The rows come from 5 hidden closed curves, with some noise, and rows from the same curve form a group. Each curve winds through 8 dimensions. The rows are also pushed far along 5 directions, which tell nothing about the answers.
(in the rows, 128 means zero)
Known rows, each followed by its group:
[137 101 189  97  65 111 112  46 134 166 183 124  70 135 163 157  80 167
 104]
j_617
[102 135 135 112 120  89 113  98 130  93 132 150 128 135 128 119 106 137
 109]
j_809
[170 133 195 161 112 145 129 108 122 143 155 127 100 132 164 142 129 121
  92]
j_204
[148 108 209 136 105 132 109 105 131 164 173  98  89 124 144 136  95 160
  90]
j_617
[145 130 160 119 132 169 164 145 117 150 139 113 101 114 140 129 140 100
 147]
j_617
[162 168 147 155 130 102 118 138 179  98 121 146 182 159 157 127 135 135
  59]
j_809
[138 139 206 119 119 139 152 113 121 111 139 115  73 112 152  93 103 122
 118]
j_637
[135  74 110 119 133 185 199 129 129 169 127 100  84 115 178 158 130 145
 173]
j_617
[158 129 211 112 112 139 166  82 109 106 138  96  86 112 163 115 128 119
 116]
j_204
[ 89 146  96 128 154  79  91 146 105  69 112 143 211 144  97 117 138  90
  93]
j_620
[ 92 105 104 126 132 168 125 118  96 159 134 109  88 111  88 128 114 134
 188]
j_809
[ 91  98 154 109 168 142 190 107 171 133 139 122  94 113 171 195 132 119
 105]
j_809
[ 92  98  42 100 163 136 183 149 128 125 106 147 123 122 120 138 138 133
 183]
j_637
[139 100  72 141 153 148 114 143 107 131 130 123 135 126 116 117 126 124
 171]
j_204
[150 124  58 146 138 125  86 136 110 122 112 126 174 156  75 102 139 136
 178]
j_637
[148 172 162 120 128  92 169 151 150  58 124 129 177 123 168 137 138  96
  85]
j_204
[134 152 110 131 119  74  28 103 130  91  90 146 240 187 102  86 153 128
  94]
j_637
[167  94 131 118  97 113 137  89 144 156 162 104  92 131 143 153 100 175
 127]
j_204
[174 156 116 186 126 140  77 142 144 162 114 150  97 138  70 120 150 131
 167]
j_620
[ 90 139 127  89 110 136 160 125  47  76 121 121 107  88 123  76 105 102
 182]
j_204
[174 101 149 154 108 143 141 123 170 191 148 127  54 128 150 157 111 175
 140]
j_617
[115  94  86  89  96 122 139  97 100 136 135 129 104 125 144  95  91 173
 150]
j_617
[157 143 176 134 108  96 114  91 121 105 142 108 141 132 139 150 136  96
  88]
j_620
[145 140 168 117 105 162 158 103 110 131 145  87 101 104 134 142 123 115
 160]
j_620
[143 104 105 118 129 163 167 143 111 139 124 109 110 114 151 106 123 141
 159]
j_617
[104 106 146 132 123 162 125 105 118 172 145 105  77 115 108 147 114 143
 151]
j_809
[144 163  98 143 110  81  41 127 133 117 142 159 156 145  66 106 111 148
 131]
j_637
[123  99 135 157 112 136  87 117 163 213 135 142  98 140 135 180 136 158
  95]
j_204
[107 144  41 137 165 131 110 148 111  81 104 156 170 146  90  85 125 111
 175]
j_809
[164 161 159 159 145 144 121 166 114 128 129 104  99 109  50 115 147 108
 184]
j_620
[ 88 107 175  73 116 122 183  62  97  93 130 112 107 110 185 132 126 114
  96]
j_617
[141 146 180 110  99  90 133  81 158 121 151 147 108 126 151 165 128 135
  86]
j_637
[ 97 147 138  92 138 128 122 104  87  72 126 135 149 109 136 112 135  71
 148]
j_637
[127 163 110 126 146 133 148 164 120  71 136 127 151  96 131 122 118  95
 153]
j_204
[126 164 158 118  93 120 113  97  41  66 137 126 141 130 104  56 109 112
 142]
j_204
[114 137 132 123 119  71  35 119 129 126 102 172 185 173 106  85 143 128
  78]
j_617
[185  93  94 151 112 129 129 119 153 179 147 101  88 134 107 155 116 183
 164]
j_204
[122 108 137 103 115 142 111  94 112 145 182 128  73  88 148 143  85 130
 142]
j_637
[170 142 116 188 143 139 101 166 134 153 136 125 123 160  57 103 126 160
 137]
j_809
[173 168 127 159 126 146 122 149  87 113 112 128  97 114  72  81 148  97
 194]
j_617
[ 79  92 122 106 132  75  82  99 173 165 117 146 146 152 129 171 140 148
  61]
j_620
[137 167 110 121 149 102 131 154 146  81 125 159 156 124 119 126 138  96
 130]
j_809
[148 116  67 141 142 129  71 133 127 131 134 116 145 132  83 100 110 157
 167]
j_204
[142 143 171 133 101 110  82  98 120 137 118 143 134 158 115 104 143 129
 108]
j_620
[181 137 190 145  92 126 129 113 163 152 172 114 117 120 180 167 115 157
  65]
j_637
[137 102 103 117 148 164 189 119 142 129 141  91 107  96 139 171 131 148
 181]
j_637
[199 147 176 159 115 115 145 128 164 129 163 126  99 134 136 153 118 144
 112]
j_617
[166 114 208 135 117 138 178 108 160 136 149 105  75 108 201 159 120 146
  84]
j_809
[137 159 156 112 109 110 100 145  87 105 122 144 163 145 114  64 131 104
 116]
j_617
[124 148 130  99 141 129 146 122 145 102 137 142 154 117 161 152 139  87
 115]
j_809
[ 76 109 124 104 131 113  86 127 136 159 123 134 126 130  94 122 121 156
 121]
j_620
[131  87  99 131 160 153 172 116 126 132 125 116  84 114 132 158 137 119
 183]
j_809
[ 92 122  62 115 138 174 139 154 101 139  93 127 158 133 103  98 144 134
 201]
j_620
[133 125 167 104  84 122 132  97 143 159 139 117 134 131 163 164 135 142
  89]
j_809
[ 97  83 104 130 128 155 114 132 137 203 130 115  77 135  96 126 104 177
 153]
j_637
[ 91  97 121  85 160 154 153 119 118 104 146 130 105  88 188 129 100 100
 149]
j_617
[101 112 120  91 143 149 200 122 147 126 133 135 101 122 184 143 110 110
 128]
j_637
[127 149  81 156 150 144 159 165 141 132  94 126 159 139  75 159 174 119
 170]
j_204
[165 116 137 149 105 134 127 130 145 158 114 125 119 144 156 122 130 160
 120]
j_617
[150 193 155 144 148 104 158 146 186  83 103 162 175 129 146 183 190  78
  91]
j_637
[104 142  73 113 169 114 106 153 134  79 104 124 189 119  97 117 143  98
 158]
j_204
[184 136 188 161  88 124 158 133 141 158 136 107  73 123 129 144 131 159
 117]
j_204
[137 126 147 140 147 118 171 130 133 109 150 104 119 111 131 178 130 101
 105]
j_620
[103  82 140  96 131 155 175 120  82 127 131  96  86  95 159 110 112 129
 156]
j_204
[ 77 101 108 127 139 159 101 123 147 182 106 132 127 126 133 154 145 134
 123]
j_620
[136 142 150 115  68  93 104 105  82 129 172 142  96 122 102 109  90 156
 124]
j_637
[ 98 122 131  92 160 125 155  91 157  82 135 133 162 119 192 178 133  82
 102]
j_809
[138 108 111 145 125  97  88 120 113 145 126 145 125 162  90 106 127 157
 119]
j_620
[123  76  65 112 121 146 123 101 119 157 145 103  87  96 147 143  95 145
 174]
j_620
[182 151 153 168 127 160 177 137 121 133 103 109  69 139  88 105 150 118
 194]
j_637
[ 85 125 163  84 143 127 114  90 152 117 161 130 137 113 162 161 109 105
  92]
j_620
[155 122 137 132 104 124 165 113 116 127 108 120  99 125 140 133 148 132
 156]
j_809
[ 50  76  86  61 149 163 140 109  72 133 125 115 105 101 117 106 114 117
 203]
j_620
[123 104 158 103 119 163 186 125 117 174 166 102  48  86 126 163 115 138
 159]
j_809
[142  82 114 161 140 130 115 104 177 175 145  98 102 132 119 183 120 191
 109]
j_617

New rows. What belongs after each?
[ 91 162 122  79 112  89  92 131  96  88 104 165 195 149 122  67 135  97
 100]
j_617
[113 144  91 134 157 167 177 170  73  95 133 111 117 111  71  93 117 110
 202]
j_809
[ 81  89 118  73 121 122 115 108 135 134 155 116 138 100 179 145  89 152
 103]
j_809
[177 109 174 132 103 121 152 119 153 154 161 105  64 100 175 168 106 137
 119]
j_204
[ 32 105  82  77 128 116 101 128 125 137 121 147 190 117 151 154 125 136
  92]
j_637
[102 149 138 126 167 129 162 150 146  92 119 154 179 145 144 142 151 106
  91]
j_620
[ 75 138 148  74 125 126 126  98  83  80 118 116 166 111 145 113 133  72
 131]
j_620
[105  87 113 122 130 118  90  99 164 150 104 140 161 156 188 127 128 158
  72]
j_809
[192 138 111 148 114 113 139 139  97  98 125 108 135 139 100  90 127 137
 167]
j_204
[181 183 218 128 112 107 198 111 130  51 141 116 131 112 175 153 145  79
 103]
j_809
[100 155 167  73  97 122 158  96  77  68 106 139 153 120 187  89 133  77
 118]
j_617
[108  99  90 135 160 135 106 144 152 147  96 139 130 120 135 139 148 128
 144]
j_809
[121 107 133 103 121 178 205 123  77 117 141  84 107  87 158 138 124 124
 174]
j_637
[161 169 204 118  79  95  86  86  71  85 143 135 109 128 127  54 110 109
 107]
j_617
[189 122 152 148  94 126 100  94 149 168 155 111 111 140 130 160 127 151
 121]
j_809
[100 110 134 133 122 158 101  91 150 188 140 151 100 144 141 155 123 152
 111]
j_620
[101 132 115 108 116  92  99 116 131 124  92 168 149 145 133 111 150 125
 111]
j_809
[ 97 166 136 111 131  94  68 123 101  72 104 156 199 132 120  93 150  82
 106]
j_637
[ 77  82 112  90 138 114 150 121 187 171 101 116 137 123 162 200 151 140
 102]
j_204
[105  74 101 107 142 171 126 122 115 158 145  95 124 106 158 135 107 140
 147]
j_809
[ 58 110 132  78 136 104 131 110 120  85 118 133 166 120 176 113 110 132
  78]
j_617
[146 146 173 150 104 121  78  86 134 144 146 123 136 154 106 129 129 150
  89]
j_204
[140 118 122 116 143 143 144 109 107 117 128  92  97 105  92 120 131 116
 192]
j_204
[ 84  90  93  89 144 127 122 100 121 130 152 105 122 116  98 134  99 157
 153]
j_204
[118 129 150  66 142  94 174 107  97  31 122 105 182 120 173  99 127  85
 111]
j_204
[140  81  83 144 124 139  56  90 163 199 120 113 130 156 102 146 131 185
 151]
j_637
[158 170 207 139 108 103  88 132  83  73 127 120 173 133 132  71 131  97
  86]
j_809
[131 132 134 116  98 103 101  88  47  84 129 112 137 136  91  62 112 132
 142]
j_617
[115 100 151  83  92 129  94  63 106 144 199 120  93 126 134 110  54 179
 128]
j_620
[ 76  99  72  76 120 121 113 119 120 147 146 139 110 101 118 130  95 155
 160]
j_809
[166 170 109 180 111 119 106 174 137 154 127 145 132 130  62 148 153 137
 146]
j_637
[136 119 105 112  91 110  91  95 111 147 135 148  95 130 113 102 107 153
 158]
j_809
[126  94  77 113 125 150 116 149  80 143 134 115 124 125 113  69 100 157
 177]
j_617
[141 130 150 166 144 152 119 157 174 192 126 113  82 115  79 170 150 144
 144]
j_620
[108 116  95 148 162 158 125 144  94 138 119 134 119 129  80 114 143 122
 170]
j_204
[117 140 197 104 120 156 193  89 113 101 167 100  74  90 165 156 103 100
 131]
j_809
[100 169 157  90  90  84  84 124  70  79 129 144 159 117 104  72 115 106
 118]
j_809
[168 144 212 118 114 106 189  95 144 101 148 125  73 117 151 145 130 135
 107]
j_637
[ 91 103  62  73 110 132 125 100  69 111 147 118 133 117 110  91  86 145
 180]
j_617
[160 117 107 152 144 125 101 136 156 142 125 129 153 140 137 155 146 121
 122]
j_204
[143 100  91 126 105 128  95  99 139 183 143 143  67 126 111 131 108 167
 166]
j_809
[134 138 187 136  82 100  96 112 100 133 142 146 109 132 145 110 110 133
  85]
j_204
[191 159 131 181 101  79  91 148 138 116 130 123 124 129  95 115 119 144
 106]
j_620
[115 144 157 150 177 148 142 173 175 123  80 121 187 119 164 176 200  73
  88]
j_809
[ 99 151 128 110 140 126 119 116 126  92 100 161 159 129 155 118 151  79
 118]
j_620
[ 99 104  93 101 134 102 122 117 157 128 124 131 187 149 144 153 132 162
  92]
j_637
[ 99 132 146 107 134  96 123 138 120  95 108 145 139 117 135 110 135 115
 109]
j_809
[151 157 142 160 123 101 116 123 137 119  97 132 143 150  90 125 167 131
 107]
j_617
[139 144  96 175 123  87  78 158  72 117 129 147 113 144  16  75 116 143
 158]
j_620
[ 81  99  82  96 159 164 148 160 113 145 141 130  98  96 114 125 105 121
 190]
j_617
[134 131 140 147 131 114  52 141 149 143 115 127 193 151 132 122 144 135
  74]
j_809
[173 149 130 171 142 100 118 150 108  86 128 132 117 134  70  92 126 136
 153]
j_617
[143 178 198 135  93  97 122 107  90  85 169 129 103 117  98 108  95 117
 106]
j_620
[ 96 128 115  83 135 122 174 104 130 104 132 151 135 115 167 169 138  91
 127]
j_637
[114 115 140 104  94  95  95  68 190 165 145 147 140 157 166 190 118 158
  70]
j_617
[173 135 131 166 134 136 111 134 153 145  95 117 136 148 106 120 165 142
 131]
j_204
[158 146 187 134  86  90 130 127 129 114 133 124 126 136 145 109 116 156
  77]
j_204
[182 108  70 150 136 118 107 129 152 146 117 123 117 143  92 117 135 164
 172]
j_204
[141 118  91 160 157 149 137 156 209 179 117 141 129 139 137 204 155 135
 148]
j_617
[ 94 122 183 111 137 157 154  83 104 117 158 127  97 109 172 155 118  88
 104]
j_620
[183 151 133 153 134 158 191 154 118 120 133 111 106 125 108 144 147 104
 187]
j_617
[126 130 174 110 120 111 136 102 159 113 147 139 138 131 191 159 113 118
  88]
j_617
[140 143 104 148 146 114 125 174 168 117  96 143 186 131 162 160 163  96
 104]
j_204
[190 147  91 214 130 127  75 164 163 174 127 167 129 164  81 136 144 162
 128]
j_204
[210 179 194 180 133 113 141 146 139  87 136 138 121 140 127 104 144 118
  96]
j_204
[169 136 119 163 115 135 101 129 108 138 112 106 147 151  78 110 152 145
 162]
j_637
[134 102 118 151 118 136  68  94 165 214 135 120  97 147  78 177 140 166
 143]
j_637
[110 107 179 112 145 158 206 111 111  99 117  87 128 105 192 147 145 107
 103]
j_617
[100  99 143 113 156 192 188 138 116 150 131 102  62  97 155 124 113 108
 166]
j_637
[145 154 102 115 141 144 174 148  88  49 131 112 158  95 134 105 127 101
 181]
j_637
[115  83 132  81 104 137 194  78 106 123 143 108  76 100 181 152 108 138
 159]
j_809
[ 35  86 102  70 147  82  88  96 148 133 128 164 159 138 143 145 115 143
  76]
j_204
